There are 4 nested groupings, the coarsest first. Each group lies inside one group of the grouping before and may be the whole of it. The rows also spread widely along 18 directions, which tell nothing about the answers.
In the rows, zero is written as 128.
Known rows, each followed by its group in each grouping:
[ 96 145 151 103 119 148 144 124 113 114 136  97 117 131 157 115 121 116
 119  96 140 122 111 161  96 157 178 116  98]  Z417 Z101 baki viget
[139 109 104 183 155 133 121 103 123 109 137 162 143 174 137  99 123 118
 138 120 100 101 115 138 148  86 107 126 132]  Z477 Z413 nisit duked
[ 98 178 128 153 176 110  94 147  52 148 165 141 189 107 143 171  82 120
 167 147 145 126 161 135 121 140 111  90  63]  Z417 Z587 fonek duv
[140 104 170 142 120 141 182  56 167 115 111 139 100 101  88 117 144  97
 135 109 153 103  55 160 117 122 146 111 170]  Z417 Z637 giba dad
[132 133 118 126 141 131 146 137 122 146 117 135 151 128 137  94 133 146
 126 159 121 121 131  86 126 181 135 153 136]  Z417 Z101 siba Ses
[120 139 118  85 167 179  84 194 120 116 206 118  97  64 156  91  86 138
 100  77 164 126 189 136 129 206 135 119 159]  Z417 Z587 fonek zonu
[162 101 126 169 141 191 131 113 147 160 153 116  81 171  91 129 136 112
  96 175  73 107 154 168  88 119 140 119 138]  Z417 Z587 bude bar
[141 152  76 105  70 155  91 187 116 200 108 128 138 121 111 208 150 177
 164 129  98 122 194 187 122 149 144 109 125]  Z477 Z572 Gela buk
[ 93 183 145 118 155 121 171  58 119 113 157 105 124  69 146  74 105 139
 142 149 147 112 107 126 130 124 131 133 137]  Z417 Z101 siba Dif
[135 131 141 118 123 148 121  99 147 113 122 118  71 102 121 123 116 122
 127 107 145 125 120 160  98 134 153 127 146]  Z417 Z101 Tukik Bodu
[118 130 104  90 117 115 127  50 151 103  84 109  84 119 144 137 128 179
 124 125 124 120 116 140  74  94 166 129 115]  Z477 Z572 koteg zub
[119 136 121 124 145 140 138 132 133 147 105 131 168  87 155 125 108 143
 108 139 125 106 110 126  85 185 150 100 134]  Z417 Z101 Tukik pok
[119 112 121 134 109 155 144 114  90 157 111 123 126 155 102 166 146 131
 130 140 154 143 121 102 111 156 135 175 116]  Z417 Z587 bude tosa
[150  96  95 192 145 115 198  89  75 120 107  81 104 204 112 114 134 135
 115 142 144 114 130 148 120 121 111  78  68]  Z417 Z101 baki deg
[139 148 140 150 132 124  98 121 126 106  92 124 118 122 155 116 104 120
 123 140 118 131 122 129  95 115 138 147 127]  Z477 Z572 tuke Munu
[155 148 136 130 130 106 117 112 119 112  91 185 131  92 114 131 157 114
 173 132 120 123 117 175 149 121 158 117 149]  Z417 Z637 giba Gunu
[159  83 111 139 150 172 146 133 140 172 173  67  85 151  88 150 101 130
 122  95 115 137 159 179  60 142 108 105 164]  Z417 Z587 kun dis
[183  89 153 148 148 139 147 200 158 145 144 117 135 125  91 108 135  88
 105 139  92 139 147 158  94 174 150 102 151]  Z417 Z587 kun Tuvi
[ 99 156 106  97 175 128 149 132 150 120 109 160 143  63 204  80 111 140
 180 146  76 136 182 137 172 129 160 186 159]  Z417 Z101 siba Dif
[156 160 146 146 118 136 117 161 132  93 121 146 104  55 105  73 136 106
 143 147 142 141 135 157 132 168 176 151 153]  Z417 Z101 siba Dif
[201 104 123 113 146 104 122 139 139 115 109  84 121 182 127  38 145 159
 108 109  81 151  84  97  26 165 149 168 194]  Z417 Z637 giba dad
[146 155 118  85 165  97 138 101  85 134 156  88 123 145 129 113 144 151
 143 133  86 154 146 163  79 118 152 121 134]  Z417 Z587 bude bar
[142 120 124 115 169 113 126 131 127 140 116 147 113 106 128 152 120 130
 136 164 120 142 184 116 138 146 129 125 124]  Z417 Z101 siba Ses
[160 124 109 150 134 100 118 158 110 161  91 155 162 131 103 173 135 126
 184 135 107 134 151 165 119 139 132  94 119]  Z417 Z587 fonek zonu
[125 140 134 121 125 170 122 110 155 132 138 148 122  59 110 110 124 129
 121 147 126 128 114 129 121 134 146 177 186]  Z417 Z101 baki deg
[146 123  65  94 160 124  90  90 120 116  71 153 138 117 189 109 119 192
  95 101 105 116 113 113  94 132 127 133 183]  Z417 Z101 baki viget
[ 87 144  95 116  99 134 172 142  96 175 103 101 166  89 151 147 124 174
 126 150 158 134 154  83 171 140  94 163 116]  Z417 Z587 bude bar
[142 129 138 123 108 130 152 148 117 130 139 103 111 173 114  70 152 127
 140 118 138 125 131 108 155 157 129 156 129]  Z417 Z587 kun dis
[111 140 137 132 128 136  95 122  72 137 149 143 162 107 119 174 117 118
 100 118 159 153 107 105 130 104  90 156 136]  Z417 Z587 fonek duv
[ 96 157 130 130 131 140 117  74  30 128 142 113 156 164 167 150 127 122
  95 107 131 153  87 124 124  69  92 177 133]  Z417 Z587 bude tosa
[145 143 143 172 168 135  82 150 119 118  95 120 120 141 167  95  88 125
  85 206 113 107 164  79  87 159 141 131  78]  Z417 Z587 kun dis
[107 158 126  92 118 107  97 160 113 137 122 105 126 134 179 130 107 149
 140 120 113 134 183 125 149 104 121 130  86]  Z417 Z587 bude bar
[143 103 160 155 148 154 184 106 133 100 133 104  91 130 118 106 127  86
 101 124 140 125 106 153  99 148 154 121 139]  Z477 Z572 Gela buk
[141 100 227 118 125 122 155 161 196 144 178  74 115 117  82 117 112  64
  94 140 100 161 107 118  73 123 128 135 147]  Z417 Z101 siba Dif
[157 142 190 144 111 182 174 104 153 186 129 122  71 142  95 135 154  76
 134 165 103 108 126 174 148 145 126 129 193]  Z417 Z101 Tukik Bodu
[141 137 108 142  98 109 105 125 141 159  81 134 154 124 114 141 127 159
 160 150 105 129 123 110 113  99 109 153 139]  Z417 Z587 fonek zonu
[101 116  99 110 118  99 180 139 162 131  86 103 165 101 177 107 114 166
 109 127 103 113 140 127 141 115 131  96  94]  Z417 Z101 siba Ses
[126 136 164 118 165  86  85 152 127 103 129 120 146 120 178 111  78 103
 134 103 111 154 135 109 106  92 111 139 117]  Z417 Z587 bude bar
[142 127 129 141 124 130 114 102 104 126 122 143 104 160 100 162 146 123
 134 150 131 121 140 132 129 116 137 122  99]  Z477 Z572 Gela buk
[133 151 151  98 146 118  69 109 122 100 189 117 119  97 120 104 109 132
 106 125 121 174 112  84  92  81 103 209 183]  Z477 Z572 koteg zub
[129 144 147 137 186 113 150 134 103 140 129 120 140 147 186 121  92  98
 157 116  99 120 160 167 145 125 108  86 126]  Z417 Z101 baki viget

New rows, each followed by its group in each grouping:
[158 128 149 167  74 105 148 201 133 146 149  76 135 125  86 113 125 104
 129 112 130 135 144 173 158  94  83  76 109]  Z417 Z587 bude bar
[116 123 102 130 131 179 109 134  78 138 157 145 136 146 144 149 133 134
  99  91 148 119 123 132 140 153 119 141 152]  Z477 Z413 nisit duked
[115 161 159 153 111 123 136 112  87 117 142 114 139 111 113 131 132 104
 133 153 142 161 105 117 131  90 116 188 128]  Z477 Z572 koteg zub
[129 125 143 121 150 191 120  89  94 165 136 150 111 163 135 150 140 116
  84 139 141 101 107 105 113 191 127 137 165]  Z417 Z101 Tukik pok
[175 135 113 146 114 107 157 140 125 154 117  89 136 158  97  96 144 143
 162 121  94 131 110 173  76 150 140 103 146]  Z417 Z101 Tukik Bodu
[138 125 190 124 130 131 119  60 121 151 128 147  99 110  65 185 127 108
 135 138 205 111  77  88 108 160 108 111 145]  Z417 Z637 giba dad
[120 140 129  96 139 124  93 118 107 121 114 127 127 169 175 124 124 157
  95 129 132 105 124  82  98 162 143 124  99]  Z477 Z572 koteg zub
[108 133 152 123 144 127 122  99  99 146 177 154 147 110  85 194 131 107
 135 136 158 130 118 123 141 119 114 111 120]  Z477 Z413 nisit duked
[ 77 161 147 111 116 139 187 105 104 149 144  99 140 107 149 130 141 130
 119 171 119 129 142 130 166 103 130 152 103]  Z417 Z637 giba Gunu
[105 123 142 140 120 152 122 134 100 141 166 122 151 131 101 177 120 113
 112 128 154 131 117 115 104 139 129 130  91]  Z477 Z572 Gela buk
[139 144 133 116 150 138  52 122 111 156 138 166 159 178 150 150 123 121
 142 119  65 118 121 141  88 110 131 139 145]  Z417 Z587 bude tosa
[ 93 153 135  95 114 140 164  92 177 162 105  89 113 130 157 101 115 159
 169 155  87 116 140 118 105 115 147 181 135]  Z417 Z587 fonek duv
[116 130 131 136 126 146  86 142 117 114 155 159 159 106 133 108 110 116
 125  99 143 134 107 104 148 112 103 174 152]  Z417 Z587 bude tosa
[139 114  71 153 125 155 170 142  85 140 121 121 145 118 109 111 149 154
 127 136 141 136 140 136 135 165 132 154 140]  Z417 Z587 bude tosa
[109 125 118 161 126 148 122 177  96 139  93 132 155 112 183 155  88 128
 110 113 171 117 155  93 167 153  83 133 111]  Z477 Z572 Gela buk
[ 87 117 159 134  71 158 162  69 156 166  99 125 149 179 132 144 146 125
 122 133 112  97  55  99 128  86 116 171 126]  Z417 Z637 giba Gunu
[131 125 134 105 123 181 165 108 150 171 122 143  98 144 125  95 159 141
 122 158 135  80 136  91 167 198 136 149 168]  Z417 Z587 bude bar
[ 96 106  93 110 123 135 124 128 136  99  70 208 174  95 172 122 139 142
 125  98 145 113 105  98 170 158 163 155 122]  Z417 Z101 siba Ses
[115 159  91 165  88 166 163 117  91 129 141 100 138 129 135  71 142 149
 103 126 133 101 102 160 151 125 120 129 132]  Z417 Z101 Tukik pok
[105  93 131  90 129 131 126 123 133 124  78 169 150 128 160 194 134 120
 123  95 130 133 116 120 116 141 166 138 112]  Z477 Z572 Gela buk
[118  81  92 107 133  94 103  85 153 114 122 149 112 131 101 183 112 149
 176 102 126 172 152 100 134  41  96 188 125]  Z477 Z572 tuke Munu
[138 139 132 120 149 129  92 168  95  87 156 138 114 139 159  73 114 118
 112  75 165 110 140 129 152 172 128  96 116]  Z417 Z587 fonek duv
[ 99 151 197 109 169 137 112  91 149 129 164 102 113  95 163 125  63  88
 144 110 119 142 116 127  90  88 106 165 165]  Z417 Z587 bude tosa
[118 132 133 131 170 103 135  83 117 122 136 131 170 132 147 102 110 131
 125 143 104 129  95  93 105  93 110 146 131]  Z417 Z587 bude bar
[123 112 135 151  98 104 143  92 157 121 102 123 127 118 104 119 113 134
 129 124 159 120  85  93 132  94  96 133 117]  Z417 Z101 Tukik Bodu
[ 65 165 110 106  99 149  72  79 121 110 154 136 148 114 167 111  92 165
 126  75 159  90  85 111 128  87 113 142 107]  Z417 Z587 bude tosa
[128 125 158 111 114 124 189 157 177 179 151  95 117 161 109 121 155 111
 138 188  54 117 193 154 170 102 133 108  99]  Z417 Z587 fonek duv
[186 150 135 149 165 123 130 136  73 112 161  72  86 193 120  55 141 129
  76 166 114 104 149 147  81 181 148  62  97]  Z417 Z587 bude tosa
[150 149 134 108 122 145 107 138 106 149 110 136 140 102 116 136 140 144
 108 139 154 125 103  97  84 211 145 144 170]  Z477 Z572 tuke Munu
[115 178 240  96 131 130 131 118 148  99 194 132 145  70 117  83 139  52
  83 137 111 113  68 169 127 117 175  96 142]  Z417 Z587 kun dis
[141 109 132  83 139 120 180 150 144 132 146  98  96 149 127  82 154 138
  97 135 125 111 162 122 149 189 150  83 113]  Z417 Z101 Tukik pok
[134  84 107 171 129 154 156 124 155 154 111 123 147 129 109 134 108 133
 114 131 127 110 109 119 103 137 106 118 138]  Z417 Z101 baki viget
[171  94 125 124 173 138 154 125 108 124 159 114 101 109  67 154 148 110
 122 125 129 169 133 176  54 171 176 120 165]  Z477 Z413 nisit duked
[119 119  85 137 132 127 112 143  96 127 119 120 162 113 144 136 114 160
 128 118 123 156 134 118 102 111 123 167 121]  Z417 Z637 giba dad
[123 135 111 104 132 139 140 156 120 118 113 133 132 130 174  89 144 139
 110 128 104 112 157 144 152 153 167 122 112]  Z417 Z587 bude bar
[128  92  92 161 141 149 173 136 128 107 131 116 125 113 114  90 126 130
 122 138 129 152 140 121 127 132 141 178 130]  Z417 Z101 baki viget
[114 112 121  87 128 181 118 151 126 131 190  83  82  97 118 139 122 140
  73 119 124 163 169 146  92 132 149 166 142]  Z417 Z637 giba Gunu
[ 99 152 125  90 117 165  99 156 123 116 161 101  89  91 142 137  99 130
 152  75 142 143 161 195  74 167 194 131 106]  Z417 Z101 siba Ses
[108 174 161 127 105  95 100  98 122 131 132 101 162 170 128 101 109 140
 154 123 132  98  66 103  64 125 136 111  76]  Z417 Z587 fonek duv
[ 93 127 103 187 135 149 201 106 127 120 114 119 172 109 157  58 103 134
 150 127 146  96  97 115 159 132 115 155 123]  Z417 Z587 kun dis
[155 160 119 105 120  89 127 157 132 139  94 126 145  71 117 116 147 155
 135 184 101 148 155 128 117 149 158 131 131]  Z417 Z101 Tukik Bodu
[120 112 134  89 119 122 104 105 150 102 131 120 103 139 126 115 123 144
 103  98 146 112 115 116 107 124 149 113 101]  Z417 Z587 kun dis
[105 108 202 147  89 172  99 148 190  98 107 163 114  62 122 165 106  55
  99 127 140 138 102 131 125  95 159 175 130]  Z477 Z572 Gela buk
[121 130 188 109 141 109 174 150 132 118 111 103 139 124 141 112 146  90
 114 173 101 165 123 105  99 153 185 174 117]  Z477 Z413 nisit duked
[118 105 122 135 110 173 191  96 136 135 101 134 141  91 134 121 155 132
  67 145 133 131  85 101 149 127 118 189 194]  Z477 Z572 koteg zub
[158 148  93 128 125 115 133  92 103 123  98 118  95 123 120  97 137 174
 167 108 156 113 121 147 116 149 127 119 155]  Z417 Z637 giba Gunu
[133 101 142 152 140  99 141  88 123 134 126 116 114 159  89 165 112 117
 134 134 152 123 123 116 115  99  95  88  83]  Z417 Z587 fonek duv
[101 180 128 104 112 138 170 111 148 157  88 136 142  57 165 108 136 145
 173 161  93 127 140 151 161 125 152 178 173]  Z417 Z101 siba Dif
[178  97  94 157 111 109 120 173 165  52 116 118  88 124 116  20 143 145
  65 154 114 135 157  93 160 103 130 156 122]  Z477 Z572 tuke Munu
[145 170 157 132 120 109 104 163 135  98 125 105  87  67 128 118 114 100
 138 149 100 157 180 208 122  77 160 114 110]  Z417 Z587 fonek duv
[ 90 122 133  65 106 114 148  95 152 127  96 120 137 133 169 155 134 145
 119  95 115 126 109 126 126 101 146 134 118]  Z477 Z572 tuke Munu
[110 174 111  80  85 182  68  89 144 187 159 183 108 119  94 129 149 178
 176 132 153  79 131  82 182 154 101 186 189]  Z417 Z587 fonek duv
[131 135 124  82  80 129 121 168 126 129  73 130  96 116 144 147 162 145
 101 132 132 134 169 145 147 164 181 120  99]  Z417 Z101 siba Ses
[101 124 109 131 106 124 135  97 129 104 113 105 151 136 135 103 123 154
 105 120 124 124  81 115  78 101 152 147  92]  Z417 Z587 fonek duv
[131  94 139 117 139 101 164 153 144  95  74  98 100 161 178 129 138 116
  86 160  84 145 177 140 117 111 180 114  58]  Z477 Z572 koteg zub
[130 137 177  81 139 127 117  87 160 173 109 125 102 131 134 180 123 110
 148 147  76 139 146 146 107  87 131 149 163]  Z417 Z587 kun dis
[133 124  61 125  81 165 130 110 127 170 115 116 123 143 101 121 153 197
 120 135 124 114 129 108 127 129 105 171 163]  Z417 Z587 fonek duv
[105 121 102 130 125 144 163  51 144 117  98 146 108 134 134 112 125 144
 182  95 148  99  91 145 124 132 154 142 131]  Z417 Z101 Tukik Bodu
[131 128 175  93 148 125 118 115 142 154 191 117 140 131  94 140 123 111
 104 125 117 123 104 118  89 132 116 101 146]  Z417 Z587 fonek duv
[133 143 118 112 116 127 143 150 169 135 124 115 110  93 145  59 111 152
 168 103 129 121 154 118 177 129  96 163 186]  Z417 Z587 fonek duv
[163 165 132 131 120 128  80 132  94 124 115 127  94 118 115 122 136 139
 102 161 140 121 146 133 119 147 135 108 125]  Z417 Z101 baki viget
[135 122 128 136 128 117 174 105  97 142  87 129 141 103 131 160 141 128
  86 147 149 121 123 135 170 119  98  88 133]  Z417 Z101 baki deg
[103 120 125 123  97 128 140 110 122 131 111 124 125 157 120 132 135 147
 112 134 165 105 113  84 133 154 136 123  70]  Z417 Z101 siba Ses
[199 137  99 129 115 142 107 162 123 114 148 138 130 131  86  56 190 135
 101 141  55 138 126 189 109 128 176 144 188]  Z417 Z587 kun dis
[139 122 152 127 163 140 163 144 128 177 113 129 111 168 140 127 131 117
 130 187 119 104 180  88 145 209 131 116 110]  Z417 Z101 siba Ses
[ 91 122 118 126  78 134 240 100 116 160 106  77 177 127 138 134 158 140
 125 104 115 147  72 150 145  85 113 169 165]  Z477 Z413 nisit duked
[138 116 106 142 160 136 100 106  82 132 145 142 132 144 121 158 110 130
 124  96 150 130 122 135 107 127  99 112 136]  Z417 Z587 fonek duv
[127  81 141 133 186 108 191  48 168 119  87 140 113 119 128 136 113 119
 120 165 126 112 115 105 102 131 141 104 117]  Z417 Z101 siba Ses
[113 134 163 177 117 182 190  90 127 153 151 105 145 130 115  98 126  98
 121 142 135 119  62 110 117 134 102 190 186]  Z477 Z572 koteg zub
[136 153 134 137 181  91  91 109  37 101 114 156 142 147 149 181 129 107
 101 156 131 126 144 164 108 131 160  44  42]  Z417 Z101 baki viget
[116 118 167 143 140  85 137 170 135 116 176 116 187 139 117 116 115  80
 136 126  82 157 124 137 130  67 119 121  84]  Z417 Z587 fonek zonu
[ 92 108 173  72  93 155 138 147 186 143 201 122 121 131 114 116 131 100
 117  71 126 121 113 126 166 118 120 138 148]  Z417 Z101 Tukik pok
[115 117  98 146 128 160 195  59 115 188  65 115 125 132 126 173 120 159
 171 129 159 103 106 133 102 173 119 128 151]  Z417 Z101 baki viget
[ 95 136  66 165 118 163 179  89  66 126  86  86 136 182 210  97 116 160
 121  80 128  99 116 172 144 104 115 129 109]  Z417 Z587 kun dis
[113 134 123 158 180 120 153  89 131 110 111 123 158 114 169  76  90 134
 127 158 116 112 112  95 107 118 124 151 118]  Z417 Z587 kun Tuvi
[149 140 130 115  80 114 154 120 128 139 123 156 136 121  79 113 182 131
 145 117 146 102 101 152 196 131 125  95 148]  Z417 Z101 baki deg
[139 100 141 129  66  69 196 173 178  95  86  81 136 119 117 105 158 112
 129 129  74 176 136 162 153  34 145 151 102]  Z477 Z572 Gela buk
[129 164 115 139  60 128  90 167  99 172 103 143 164 112 111 179 143 146
 134 141 129 120 141 149 167 107 106 112 112]  Z417 Z101 baki deg
[103 157  69 158 134 142 184  96  65 118  93 109 150 120 157 107 141 171
 142 166 132 126 129 140 107 156 173 159  92]  Z477 Z572 koteg zub
[107 146 105 128 133 143 157 132 107 127 116 138 139  46 145 130 119 131
 156 121 138 157 155 154 174 114 123 178 168]  Z417 Z587 fonek zonu
[183 116  75 161 141  68 105 144 118  86  56 132 136 122 143  77 126 175
 124 161 115 157 143  72 115 108 106 174 141]  Z477 Z572 koteg zub
[183 108  99 128 123 121 135 159 148 126  75 144 114 117 102  95 163 142
 154 143  95 157 146 136 109 155 166 177 177]  Z417 Z587 fonek duv
[169  85 157 150 133 163 112 178 202 120 161 170  75  70  47 134 123  74
 140 128 143 115 167 177 135 165 160  86 142]  Z417 Z587 fonek duv
[121 143 127 142  74 138 118 103 164 173  94 152 168 159 123 149 158 146
 123 175  63  90  98 127 137  70 125 138 133]  Z477 Z413 nisit duked
[139 134 144  98 115 116  78 179 131 140 115 130 126  94 129 187 129 116
 140 132  87 195 173 148 112  85 141 187 156]  Z477 Z413 nisit duked
[137 109  99 113 114 127 123 194  91 118 151 126 142  93 111 142 142 130
 107  83 148 169 159 155 157 135 123 127 136]  Z417 Z587 fonek zonu
[145  85 107 138 106  65 155 124 176 137  47 109 156  67 105 190 111 159
 129 145 122 160 125 121  89  71 106 112 122]  Z477 Z572 koteg zub
[146 117 138  94 169 131 135  53 133 160  98 162 140 190 139 142 155 130
 129 137  74  97  81 127  77 152 157 113 164]  Z417 Z101 baki viget
[139 123 101 217 183 182 183  72  77 152 148  94 138 150 116 123 100 114
 128 142 120 102 104 195  56 149 127  91 134]  Z417 Z587 kun dis
[153 176 144 103 116 118 109 131  72 126 149 137 137 135 126  99 169 125
  98 126 122 124 110 146 163 133 123 109 157]  Z417 Z101 baki viget
[121 112 130 140 103 136 120 184 139 146 115 147 166 143 147 134 122 116
 146 113 111 140 143  93 173 112  96 185 142]  Z477 Z572 Gela buk
[112  91 154  90 106 128 164 127 204 137 115 136 153  96 118 118 126 114
 158  75 121 137  77 123 119 129 143 161 178]  Z417 Z101 baki viget
[108 113 123 103 115 106 102 144 149  89 109 142 128 118 143 131 121 123
 152 100 106 160 143 143 122  82 171 161  90]  Z417 Z101 baki viget
[ 99  95 122 129 139 121 172 155 169 130 189 119 122  97  82 130 113 118
 163 143 136 122 193 142 169 115 138  93  53]  Z417 Z587 bude bar
[126 185 124 101 102 115  85 140  66 149  95 119 131 145 164 141 149 158
 108 181 106 147 170  97 154 104 118 177 110]  Z417 Z587 bude tosa
[160 176 191  91 165 132  68 157 126 131 152 134 105  88 158  80 101 110
  90 135 144 115 134  89 122 198 112 121 193]  Z417 Z101 Tukik pok
[111 129 128 113  80 139 125 109 165  99 128 147 130 116 114 101 156 131
 139 101 115 124  83 145 132  90 171 171 144]  Z477 Z413 nisit duked
[135 126 195 141 121  85 153  97 122 158 101 145 193 220 139 111 145  97
 107 131 122  76  39  65 159 124  75  81 118]  Z417 Z101 baki deg
[124 102 133 125 105 162 167 135 120 147  93  94  97 155 159 137 141 124
  56 142 122 127 151 121 155 121 114 139 125]  Z417 Z587 bude tosa
[164  88 134 145 154 139 183 122 134 145 113  91 128 117  86 109 121 122
 133 121 148 154  83 108  33 213 144 154 184]  Z417 Z101 Tukik pok
